Every row belongs to one group in each of 4 separate groupings. Each group adds its own fixed numbers to the row, and there is some noise. The rows also spread widely along 13 directions, which tell nothing about the answers.
(in the rows, 100 means zero)
Some rows, each with its group in each grouping after it:
132 59 137 105 104 136 154 134 100 84 78 117 111 110 49 127 94 88 59 60 104 113 96 124 85 86 75 65 96 102 93 84 99 98 138 86 69 => j909 j563 rog j220
86 73 79 106 94 83 95 106 104 96 139 82 61 99 122 99 97 97 85 129 86 66 133 92 120 149 124 86 145 113 96 93 104 90 83 97 106 => j764 j333 Nited j531
102 91 97 130 122 102 137 111 105 72 93 106 89 124 49 123 123 66 40 95 90 81 88 111 101 113 81 82 108 93 105 90 101 95 131 96 58 => j396 j563 nogaz j344
56 114 95 84 96 88 58 85 89 132 111 124 76 124 109 98 93 99 121 113 123 116 98 74 79 110 94 121 86 87 93 101 124 104 88 96 116 => j909 j860 tetem j531
129 120 146 71 146 110 118 84 110 76 56 75 120 131 39 105 66 41 62 88 131 96 112 92 71 90 87 62 74 95 71 91 42 96 105 90 71 => j764 j860 Nited j220
78 115 104 141 82 129 78 95 100 117 108 86 82 117 86 111 108 78 101 93 99 132 95 104 53 83 92 87 64 90 93 110 51 118 129 94 70 => j396 j389 rog j344
57 84 79 143 124 89 123 83 97 123 102 100 81 82 129 109 103 100 112 106 132 118 76 83 61 70 79 144 73 88 59 103 61 114 103 106 87 => j909 j333 tetem j220
124 109 130 73 82 94 91 64 113 92 87 112 106 130 102 100 109 115 121 74 106 119 103 95 102 79 89 86 96 101 101 114 85 79 110 71 116 => j396 j389 nogaz j531
108 104 109 134 96 112 81 87 100 141 124 79 97 67 144 88 78 122 101 91 88 97 92 119 92 138 139 103 53 96 93 78 96 132 114 92 132 => j396 j333 Nited j531
77 97 110 93 97 94 79 88 105 105 86 137 94 113 109 93 100 120 97 99 113 124 103 75 85 104 100 121 88 89 89 98 143 106 92 92 119 => j396 j389 tetem j344
101 54 119 135 101 108 144 109 125 84 58 107 72 108 76 120 117 105 63 76 111 128 98 96 75 53 110 99 67 96 74 101 39 99 152 90 74 => j396 j389 tetem j344
129 109 132 100 74 96 68 75 126 88 68 120 116 118 117 79 85 127 76 53 96 74 101 99 115 166 132 85 58 94 117 72 143 110 97 73 144 => j909 j860 nogaz j531
129 123 128 130 68 109 45 53 122 98 94 125 132 95 153 79 92 128 116 77 97 93 116 100 99 146 119 113 66 81 112 87 125 122 97 100 132 => j396 j563 rog j531
100 70 83 106 93 84 116 82 81 116 99 145 103 79 139 96 121 135 117 105 102 122 79 91 108 89 79 124 120 92 108 104 129 85 99 83 127 => j396 j389 rog j531
143 67 102 114 100 131 93 88 84 93 68 118 111 97 93 97 103 95 78 92 91 146 93 109 77 51 112 106 72 79 83 74 57 84 124 114 89 => j909 j333 Nited j220
73 116 110 113 83 122 95 108 98 127 146 68 70 123 85 131 98 77 118 91 100 104 96 121 77 106 75 70 94 112 105 118 70 112 121 80 81 => j396 j333 rog j531
78 39 48 143 82 94 95 116 71 116 78 141 56 66 104 85 126 109 58 128 104 128 87 101 100 77 97 133 103 77 107 87 96 83 98 117 100 => j396 j333 tetem j344
149 93 124 91 80 93 93 69 112 62 70 127 134 113 107 83 101 105 91 87 103 80 117 93 123 119 78 85 117 85 114 95 114 77 90 85 113 => j909 j389 rog j220
74 63 134 102 101 83 107 113 118 120 128 99 59 104 97 108 80 87 112 129 122 93 150 88 96 95 89 109 124 92 97 106 62 96 118 111 85 => j396 j860 rog j344
106 63 61 73 143 103 117 102 60 91 89 120 88 100 109 117 109 107 61 114 62 136 91 76 93 78 138 104 111 102 74 64 117 76 92 96 117 => j396 j333 nogaz j531
121 148 100 93 133 99 98 75 96 90 134 83 96 152 69 128 123 59 88 106 65 65 76 104 114 121 94 70 103 96 121 95 99 85 134 87 80 => j396 j333 nogaz j344
95 88 119 139 140 121 128 94 116 102 138 67 105 87 123 125 70 84 109 100 94 106 126 108 49 80 97 99 83 88 46 95 60 140 102 118 61 => j396 j860 tetem j344
81 113 109 85 102 68 70 54 108 96 112 109 92 116 124 94 101 98 127 126 120 100 126 69 96 98 88 121 114 90 90 116 84 83 79 99 112 => j396 j389 nogaz j531
122 115 142 103 100 117 74 76 115 87 48 109 126 125 78 94 78 83 78 68 125 110 96 87 78 105 103 91 37 87 94 84 78 103 112 94 105 => j909 j333 rog j220
99 96 112 118 113 133 78 108 82 113 78 75 101 85 68 98 57 46 56 109 107 125 116 109 49 98 106 75 55 74 85 73 46 120 95 116 76 => j396 j860 rog j531
85 83 81 125 127 103 103 75 86 90 89 130 117 85 132 100 99 110 101 110 114 133 90 81 71 71 76 142 92 78 64 99 119 110 68 112 97 => j396 j333 tetem j344
74 88 151 91 118 98 83 98 103 141 92 126 70 112 77 106 82 94 106 114 137 128 107 89 85 75 101 130 59 85 99 89 89 103 133 120 105 => j396 j333 tetem j531
136 122 153 65 110 102 80 89 108 124 82 102 100 115 76 91 79 100 86 92 100 97 103 96 112 117 134 81 54 92 112 74 92 96 138 78 134 => j396 j389 Nited j344
145 67 116 103 92 136 108 108 91 83 92 120 108 105 69 111 105 100 67 80 71 128 100 133 92 81 93 62 108 88 109 82 118 95 115 104 82 => j396 j389 tetem j531
81 62 71 131 92 74 115 96 88 114 125 122 92 67 137 87 101 111 114 118 119 87 100 106 105 103 40 124 137 76 94 112 118 94 65 101 100 => j909 j860 tetem j344

New rows, each followed by its group in each grouping:
126 76 101 156 72 132 110 77 125 50 65 136 132 105 123 105 126 132 72 45 93 122 79 109 76 106 88 102 83 93 91 94 128 115 98 86 93 => j396 j333 rog j220
117 108 88 70 80 109 71 93 66 102 57 119 101 121 74 89 98 99 68 70 93 123 65 101 101 109 101 77 71 95 114 83 122 75 85 65 139 => j909 j333 nogaz j531
79 47 85 145 119 97 104 106 105 78 119 123 66 100 87 105 118 72 60 151 105 100 128 88 93 98 95 127 140 81 91 84 93 88 108 152 47 => j764 j333 Nited j220
111 113 128 98 91 111 46 77 115 107 142 105 100 121 130 98 86 106 138 111 80 101 141 93 93 109 119 100 97 81 91 91 114 111 103 118 100 => j909 j389 tetem j344
76 81 91 106 41 135 70 128 80 123 109 84 71 100 82 93 77 92 101 87 113 135 110 130 67 85 68 72 95 96 89 114 80 100 67 84 96 => j909 j333 tetem j344
102 97 132 76 135 99 124 103 87 132 132 107 85 122 63 122 102 80 111 113 98 105 89 102 98 74 75 91 105 92 108 91 96 83 153 103 81 => j909 j389 nogaz j220
116 90 71 124 72 100 73 75 80 99 105 107 108 75 133 79 95 102 109 103 103 99 99 117 106 106 62 101 112 78 105 102 112 90 56 104 110 => j909 j333 tetem j531
95 139 104 105 133 82 85 75 85 154 123 78 98 82 112 86 80 81 106 122 97 69 78 90 98 133 113 100 55 84 105 73 83 113 120 96 119 => j909 j389 nogaz j220
91 80 87 95 100 124 125 106 74 83 67 135 122 108 81 110 105 111 61 65 105 143 59 106 76 94 62 88 101 100 84 96 171 98 63 73 111 => j396 j333 nogaz j531
82 119 108 122 129 108 105 96 115 109 126 97 71 142 89 135 119 101 70 77 64 84 66 93 97 147 154 91 60 112 109 70 130 123 161 84 98 => j396 j333 nogaz j531
61 95 135 83 117 100 94 89 110 114 130 109 105 106 126 110 75 117 125 113 121 123 128 77 64 111 93 118 106 100 58 106 141 124 73 101 112 => j396 j389 Nited j531
96 125 97 113 81 126 90 91 110 81 98 107 91 168 78 131 131 93 94 58 84 112 69 95 79 106 98 74 74 110 102 110 101 102 136 61 87 => j909 j333 rog j344
116 142 107 68 118 91 74 64 90 100 120 99 104 139 86 109 110 66 109 116 94 86 99 97 102 114 83 82 116 92 113 104 98 81 100 88 96 => j396 j860 Nited j531
112 60 101 129 115 79 89 89 111 70 90 124 92 89 116 78 88 88 63 137 102 65 138 78 127 142 117 120 124 77 106 76 115 89 86 132 99 => j764 j333 rog j344
87 41 63 137 108 104 117 100 98 79 92 111 88 75 134 101 105 113 75 112 90 130 121 80 63 71 114 118 110 90 49 82 82 105 84 116 79 => j909 j389 tetem j220
79 106 73 81 108 80 120 97 97 121 136 113 82 115 135 113 116 130 118 85 87 80 73 83 106 130 104 101 115 115 93 96 147 105 101 54 134 => j909 j860 tetem j220
90 44 103 126 121 81 146 125 120 104 115 101 43 100 98 119 118 114 62 113 89 79 108 89 124 115 144 110 107 111 97 83 79 91 158 93 100 => j396 j333 Nited j344
90 128 96 77 159 117 119 81 87 49 104 98 125 161 76 146 104 58 83 88 89 106 86 67 63 104 77 77 108 107 61 101 130 101 87 85 68 => j909 j333 rog j531
93 85 106 165 126 116 142 98 110 71 84 106 118 105 79 120 98 74 63 80 117 95 74 105 74 107 54 100 78 84 79 97 104 121 112 104 56 => j909 j333 rog j344
105 96 63 154 46 116 90 86 100 116 110 116 99 83 149 87 126 148 102 55 87 107 53 126 102 131 92 96 84 103 111 99 138 121 92 67 124 => j764 j333 tetem j220
138 77 89 122 77 135 76 108 81 100 94 96 92 100 91 97 96 83 80 95 68 122 104 119 89 85 112 75 83 83 108 80 56 85 120 102 89 => j909 j333 rog j344
104 100 37 80 103 82 106 85 59 121 115 128 78 103 143 108 145 135 106 101 55 110 45 85 128 113 124 104 115 113 120 89 136 75 112 50 150 => j396 j333 rog j531
111 117 105 122 87 117 74 80 106 102 88 136 112 120 105 101 111 117 77 66 86 108 68 109 90 133 116 95 60 81 115 76 159 126 112 90 111 => j396 j860 tetem j531
92 67 133 91 74 124 77 104 101 108 106 117 90 105 87 102 89 97 119 111 117 155 144 100 64 52 71 95 120 89 89 110 68 89 98 114 82 => j396 j389 rog j220
98 100 97 62 68 97 70 107 79 122 96 81 71 108 86 88 75 91 104 102 110 99 113 107 105 110 93 67 100 105 108 103 77 76 73 73 128 => j909 j333 tetem j531
120 91 92 68 73 119 78 105 83 114 105 83 62 118 105 112 104 115 101 88 65 127 106 106 102 85 148 64 89 116 101 88 65 83 118 69 125 => j396 j333 tetem j531
136 123 76 81 131 124 100 84 66 61 91 73 132 114 75 111 88 49 59 104 70 94 94 104 88 113 83 47 115 94 89 86 97 86 61 85 86 => j396 j333 rog j531
111 139 132 108 143 137 81 79 94 97 106 77 143 118 83 109 59 57 94 91 105 112 95 100 48 106 83 88 52 80 59 83 101 130 86 108 79 => j909 j333 Nited j344
99 107 75 69 138 113 105 107 61 116 139 82 88 104 93 115 97 79 85 128 68 110 89 97 89 108 113 81 118 107 86 79 109 93 96 90 101 => j396 j333 Nited j220
111 78 73 87 115 70 119 78 97 62 51 159 109 120 98 90 139 114 50 98 104 101 75 71 119 110 96 117 119 92 105 85 138 70 91 77 118 => j396 j860 Nited j220
